All groups share one centre, and each spreads out both ways along 10 directions, with some noise.
(in the rows, 128 means zero)
Some rows, each with its group after it:
[117 144  91 106 127 126 129 133 115 121 124 116 117 123  94 143 137  94
 106 145 133]  z916
[106 140 121 121 131 128 128 130 117 121 148 122 116 152 131 157 136 109
 126 110  89]  z130
[117 122  75 147 149 198 139 112  64 139  36 143 123 146 136 106 155  89
 150 140 153]  z130
[129 110 139  98 153 174 132 145 138 133 116  79  97 170 121 166 136 149
 124 147 129]  z802
[136 102  80 101 143 160 151  86  84 133  86  98  67 176 159  86 164  98
 142 167 161]  z916
[146 105  85 120 122 146 117 138 184 146 124 100 118 122 153  87 124 185
 168 120 166]  z733
[116 130 118 136 124  81 124 110 163 151 146 133 129  61 136  99 139 148
 168 121 129]  z802
[112 140 130 149 165 151 120  97 147 134 108 111 100 136 184 127 111 114
 117 182  90]  z802
[100 130 143 104 132  90 134 130 140 128 174 120 111 120  88 171 159 147
 155  90 115]  z802
[119 177  91 160  95 135 137 135 137 144 137 120 149 124 146 103 102 126
 149 151 108]  z802
[109 133 144 124 133 101 138 145 119 139 113 146 177  78  86 119 115 125
 140 115 146]  z177
[146 106 143 136 145  99 123 128 143 109 131 135 125 150 155 158 115 170
  94 147 138]  z177
[100 105 145 102 156 118  89 138 148  85 128 147 117  93  91 130 107 117
 132  89 106]  z802
[ 96 160 106 144 131  74 120 158 112 156 116 180 241  59 134 142  94 120
 136  63 108]  z802
[186  85 169 132  84 102 100 123 168  91 182 146  83 117 102 111 151 154
  87 122 157]  z177
[173 114 120 131  98 134 119 107 122 102 157 130  83 181 164 126 136 129
  99 145 128]  z802
[143 117 158 122 130  87 106 106 122 121 118 136 100  68 108 131 132 115
 112 187 130]  z733
[110 129 108 146 119 159 145 119 106 128 115 128 113 160 136  94 144 117
 166 113 125]  z733
[125 149 100 119 126 119 135 142 139 192 117 113 183  74 146 113 126 128
 154 114 131]  z802
[ 98 132  67 138 145 147 126 128 100 155  93 140 141 118 137 153 172 114
 156  82 118]  z130
[100 127 130 113 127 148 135 128  97 102 126 119  93 162  95 127 135 108
 156 122 111]  z130
[120 134 106 146 107 127 126  78 113  70 168 172  53 175 110 141 181  99
 120  97 126]  z177
[159 101 191 113 142 136 128 151  98 166  81 108 172 102 147 120  94 132
 111 176 132]  z177
[129 124 146 126 127  75 149 100 118 147 159 133 125 120 144 135 161 125
 116 127 131]  z177
[119 154 132 146 133  81 127 148 142 153 109 140 179  27  69 143 126 116
  92 162 148]  z916
[121 135 130 126 147 117 149 136 112 137 118 122 159 150 142 153 115 126
 102 137 128]  z177
[137 105 158 116 123 107 108 139 115 149 123 107 109  95 123 142 143 142
 140 148 102]  z733
[146 105 114 106 133 126 121 136 119  88 143 110  87 198 134 172 132 131
  67 143 121]  z916
[130 135 138  77 152 106 119 148 144 126 136 140 180  99 109 163  93 137
 117  95 146]  z733
[ 99 161  61 154  99 194 127 124 123 130 138  98  73 178 138 115 159  98
 172 111  76]  z733
[106 152 102 125 142 160 124 170 135 115  96 125 173 125  98 125  72 122
 126 128 131]  z177
[115 166 131 116 120 172 137 117  95 146 114 117 142 115 127  85 110  39
 131 145  98]  z733
[138  76 153 135 121 129 125 131 126 137 148  92  72 132 109 124 204  88
  60 133 104]  z916
[ 81  86  82 151 161 114 123 143 102 110  65 153 126 111  91 126 162 141
 153  94 145]  z130
[133 165 138 120 117 169 143 131  94 119 128 140 156 167 126 141 101  96
 123 121 124]  z130
[115 153  97 148 121 135 113 155 157 130 138 108 129 128 125 154 116 143
 120 133  96]  z733
[123 110 137 113 129  78 140 136 135 131 139 121 140 113 119 112 119 154
 137 131 145]  z177
[123 140 134 129 107 141 103 177 145 118 154 106 129 104  63 149 128  77
  57 124  86]  z916
[130 105 118 120 122 138 123 103 119 109 136 131  78 166 149 114 150 145
 170 110 128]  z916
[137 126 180  78 120 119 119 141 120 115 138 104 104 113  77 148 103 147
 162 162 128]  z130
[116 130 124 160 112 150 128 147 115 118 120 116 122 157 125 118 120 124
 126 137  98]  z733
[140 136 143 106 115 111 104 124 132 109 161 139 113 115 120 158 124 120
 119 121 108]  z130
[137 102 139 115 149 107 138 136 136 144 122 112 150 132 155 124 117 145
 106 135 136]  z916
[107 134 100  99 152 127 161 114  73 131  89 122 135 143 115 113 133  75
 118 153 151]  z916
[143 168 120 144 124 150 121  80 126 122 126 152 112 144 188 127 104 130
 158 158 117]  z916
[134 141 119 133 135  91 128  84 113 164 132 159 134  87 165 153 172 119
 135 119 129]  z130
[157 145 116 153 119 127 132 105 139 151 139 114 121 154 203 134 123 136
  98 173 112]  z802
[144 152 158 132 141  86 136 109 122 143 158 147 159 140 179 195 126 129
  77 130 105]  z130
[126  88 167 115 118 104 136 148 111 131 148 132 146 147 130 119 136 161
 164  67 119]  z733
[137  90 111 125 129 128 123 145 136 143 124  91  96 136 122 148 172 148
 109 132 131]  z916
[128 162 106 125 121 165 140 131 124 162 121 124 165 123 143 116 120 109
 147 114 129]  z130
[145 118 146 101 164 140 153 130 107 183 109 106 175 164 200 164 127 143
 115 119 130]  z733
[115 154  94 146 116  85 108 122 145 123 144 161 113  92 101 202 164 195
 182 106 137]  z916
[139 152 118 128 129 128 111 104 141 114 137 126  98 116 136 140 119  96
  89 172 112]  z733
[117 101 112 105 124 113  78 148 159  79 161 110  67 131 101 154 130 136
 116 113  82]  z130
[134  81 158  88 145 115 111 128 147 107 136 123  96 108  88 127 142 140
 130 115 154]  z802
[141 134 156 138 130 134 121  90 108 128 110 149 118  95 141  94 122  83
 119 165 124]  z177
[108 139 147 120 165 159 132 122 112 127 101 117 128 145 131 151 112  91
 106 154 106]  z802
[116 155  89 133 149 178 163  80  79 141  89 107  98 192 184 105 139  67
 124 182 123]  z177
[132 126 162 105 127 109 127 152 116 153 156 112 150 134 138 177 132 136
 116 104  90]  z177

New rows. What belongs after each?
[112 140 112 121 136 126 124 123 112 143 124 132 129 118 131 156 149 116
 141 111 110]  z130
[128 155 116 137 112 153 129 135 121 118 138 118 126 164 138 134 107 111
 116 145 104]  z802
[125  83 144 125 141 124 131 154 122 125 113 122 133 148 122 135 135 171
 138 103 139]  z916
[154 104 149 149 137 150 110 122 111 104 103 154 108 155 136 168 142 153
 107 133 142]  z177
[189 116 124 125 127 115  86  82 121 133 111 165 104  85 175 161 154 129
  94 159 149]  z130
[121 124 113  79 156  62 148 156 154 169 119  91 200  56 111  90  88 109
  82 159 162]  z916
[139 143 110  89 125 134 126 155 143 188 134 100 183  83 135 128 124 112
 128  99 127]  z802
[ 98 121 138  91 163 112 129 129 142 171 109 118 153  46  99 113 143 111
 164 104 138]  z802
[188  67 166 101 150 136 119  89 117 105 124 123  67 180 171 145 153 129
  61 166 157]  z802
[129  95 122 120 149 134 146 124 105 155 110  95 108 162 155 138 172 123
 108 135 130]  z916
[109 130 138 127 143 112 125 146 138 126 120 132 150 109 111 143 110 141
 136 124 125]  z802
[133 108 116 131 134 121  98 150 146 112 108 145 151 102 135 114  93 149
 126 116 131]  z802
[140 111 112  95 141  56 127 133 172 149 171  97 131 105 148 151 138 153
  85 136 132]  z916
[129  97 131 116 148 112 111 134 136 122 117 135 127 113 128 139 132 152
 135 109 136]  z802
[ 94 141  89 109 127  97 140 108 124 163 139 127 120  87 118 117 171 124
 196  94 130]  z916
[105 120 136 133 159 135 126 106 107 114 107 139 102 148 138 150 144 121
 135 130 110]  z802
[140 112 161 124 132  85 122 134 172 145 144 122 159  76 144  84  96 143
 112 138 134]  z916
[147 149 151 156 134 135 122 111 140 137 116 144 148 116 173 131  98 138
 121 160 122]  z916
[138 117 156  57 130 153 100 175 115 124 125 109 157 114  89 142  85 112
 133 100 116]  z733
[118 138  84 101 133 108 126 156 167 182 127  85 160  63 116 119 125 139
 141 131 141]  z916
[117 162 132 151 129 119 162 113 110 155 112 125 151 122 136 120 124 119
 133 174 137]  z802
[148 155 101 136  90 157 140 161 109 129 131 118 160 170 130 132  99 129
 115 135 130]  z802
[144 107 136 136 129 182 111 161 139 123 108 107 132 168 146 132 101 164
 133 124 117]  z916
[124 117 102 130 132 151 107 119 117 110 125 133  94 167 160 146 140 126
 139 106  98]  z802
[129 115 106 120 128 101 126 104 125 105 118 152 104 120 121 113 130 162
 172 134 168]  z916
[114 130 129  87 135 103 127 158 138 117 159 113 163 140 121 135  86 114
 100 101 106]  z916
[160  75 162 157 139 170  99  91  81 127  65 166  70 134 154 172 195 170
 171 130 144]  z177
[113 100 115  92 158  66 165  96 110 163 123 113 130 117 156  96 160 120
 139 130 159]  z916
[ 84 154  91 228  90  55 122 111 112  62 140 212 125 135 134 112 109 178
 186 113 102]  z802
[143  75 118  92 108 138 113 116 147  84 149 108  59 156 124  46 126 124
 149 118 143]  z916
[151 132 122 120 104 147 120 138 142 108 151 112 104 162 129 126 113 131
 109 144 123]  z802
[142 144 155 126 151 146 129 142 119 159 100 113 179 118 163 144  86 110
  84 168 111]  z177
[146  94  50 170 129 184 107 122 125 104  79 155 106 169 173 105 148 132
 106 108 152]  z130
[152 135  86 136  97 165 118 129 134 128 136 107 101 168 163 114 126 139
 138 140 119]  z802
[145 105 180 116 144 113 128 145 105 120 112 137 160 134 130 137  94 131
  90 147 132]  z733
[107 127 170 103 164  97 147 113 149 147 147  99 106 106 102 158 154 141
 133 146 134]  z802
[132 129 182 159 129 128 124 131 121 122 126 146 149 109 120 126 117  97
  80 144 106]  z916
[137 130 113 114 117 132 117 152 166 111 149 107 131 135 122 108  88 133
 108 135 127]  z177
[137 160 149  91 128 125 120 118 118 156 150 109 126 109 137 176 128 110
 132 144  96]  z130
[154 113 152 116 123 141 127 137 123 142 109 108 138 113 131  92 107 120
 115 164 139]  z177
[ 98 170  92 144 142 160 124 124 101 144 111 132 149 150 172 150 114  88
 133 114  69]  z802
[133 151  68 144 146 129 167 134 163 141 139 102 145 186 168 147 127 139
  63 149 157]  z177
[145 124 150 155 125 192 114 124  89  68 101 158  97 206 136 153 106 132
 120 142 118]  z916
[115 152 191  99 118 109 142 116 155 108 198  72  84 148 116  88  78  87
 107 190  74]  z130
[ 94 133 140 111 159 104 149 178  96 159  89 121 208 110 105 164 100 151
 152 109 125]  z177
[ 82 131  81 121 146 162 108 123  78 115  75 136  99 107  90 123 155  54
 144 119  99]  z130
[131 124 120 118 128 126 119 116 147 140 143 115 106 119 151 123 139 130
 136 130 119]  z802
[123  73  96  91 130 131 125 166 128 110 125  94 100 162  94 128 148 168
 149  90 149]  z916
[107 114 180  75 160 133 140 126 126 121 125 111 106 105  52 132 142  96
 131 134 149]  z802
[141 115 138 132 130 139 109 105 112 118 124 137  88 146 154 149 149 134
 136 132 110]  z177
[127 161  81 130  79 173 126 164 142 129 135 101 133 136 101  90 102 134
 170 128 128]  z802
[170 155 132 108  79 144 154 124 107 131 170 108 119 170 115 127 133  98
  92 149 144]  z802
[126 120 164 102 133  86 134 156 126 168 140 109 178  92 125 144 118 144
 135 115 114]  z177
[111 146 141 105 143 158  98 176 121 117  99 114 174 116 121 130  38 113
 137 141  81]  z177
[136 113 111 110 113 181 144 120  86 118 124 102  74 203 127 117 162 102
 139 127 127]  z177
[118 143 114 120 119 104 158 106 120 125 160 125 120 147 122 106 143  90
 109 128 135]  z177
[145 102 214 180 118 127 113  97 139 114 151 169 115 130 175 105 128 155
 147 109  99]  z916
[134 126 173 100  97 153 126 109 103  60 146 126  59 161  67  82 101  96
 150 163 132]  z130
[ 77 135 139 133 174  71 122 104 168 158 140 124 125  63 145 153 148 149
 165 115  92]  z802
[164  72 147 112 172 113 151  75 135 194  92  94  87 112 192 125 194 168
 132 182 184]  z802
[142 155 140 152 136 163 121 109 125 145 104 144 145 104 150 134 124  88
  92 155 121]  z177
[127 132 105 116 134 136 132  97 122 127 122 140 116 160 182 115 115 168
 205 115 139]  z916
[ 54 182 152 143 135  55 157 145 127 127 164 150 176  93  61 180 121 141
 162  96 101]  z802
[135 161 168 176 110 220 107 112 127 135 131 141 122 164 190 122 112 113
 167 111  61]  z916
[172 170 113 170  61 120 145 116 103  97 176 146 121 209 164 133 106 122
  79 167 114]  z802
[121 147 131 150 127 131 126 124 118 139 121 140 130 110 120 156 149 125
 132 130 115]  z916
[160 132 129 116 102 119 110 151 182 132 165 124 152 111 136 122  98 173
 133 109 141]  z130
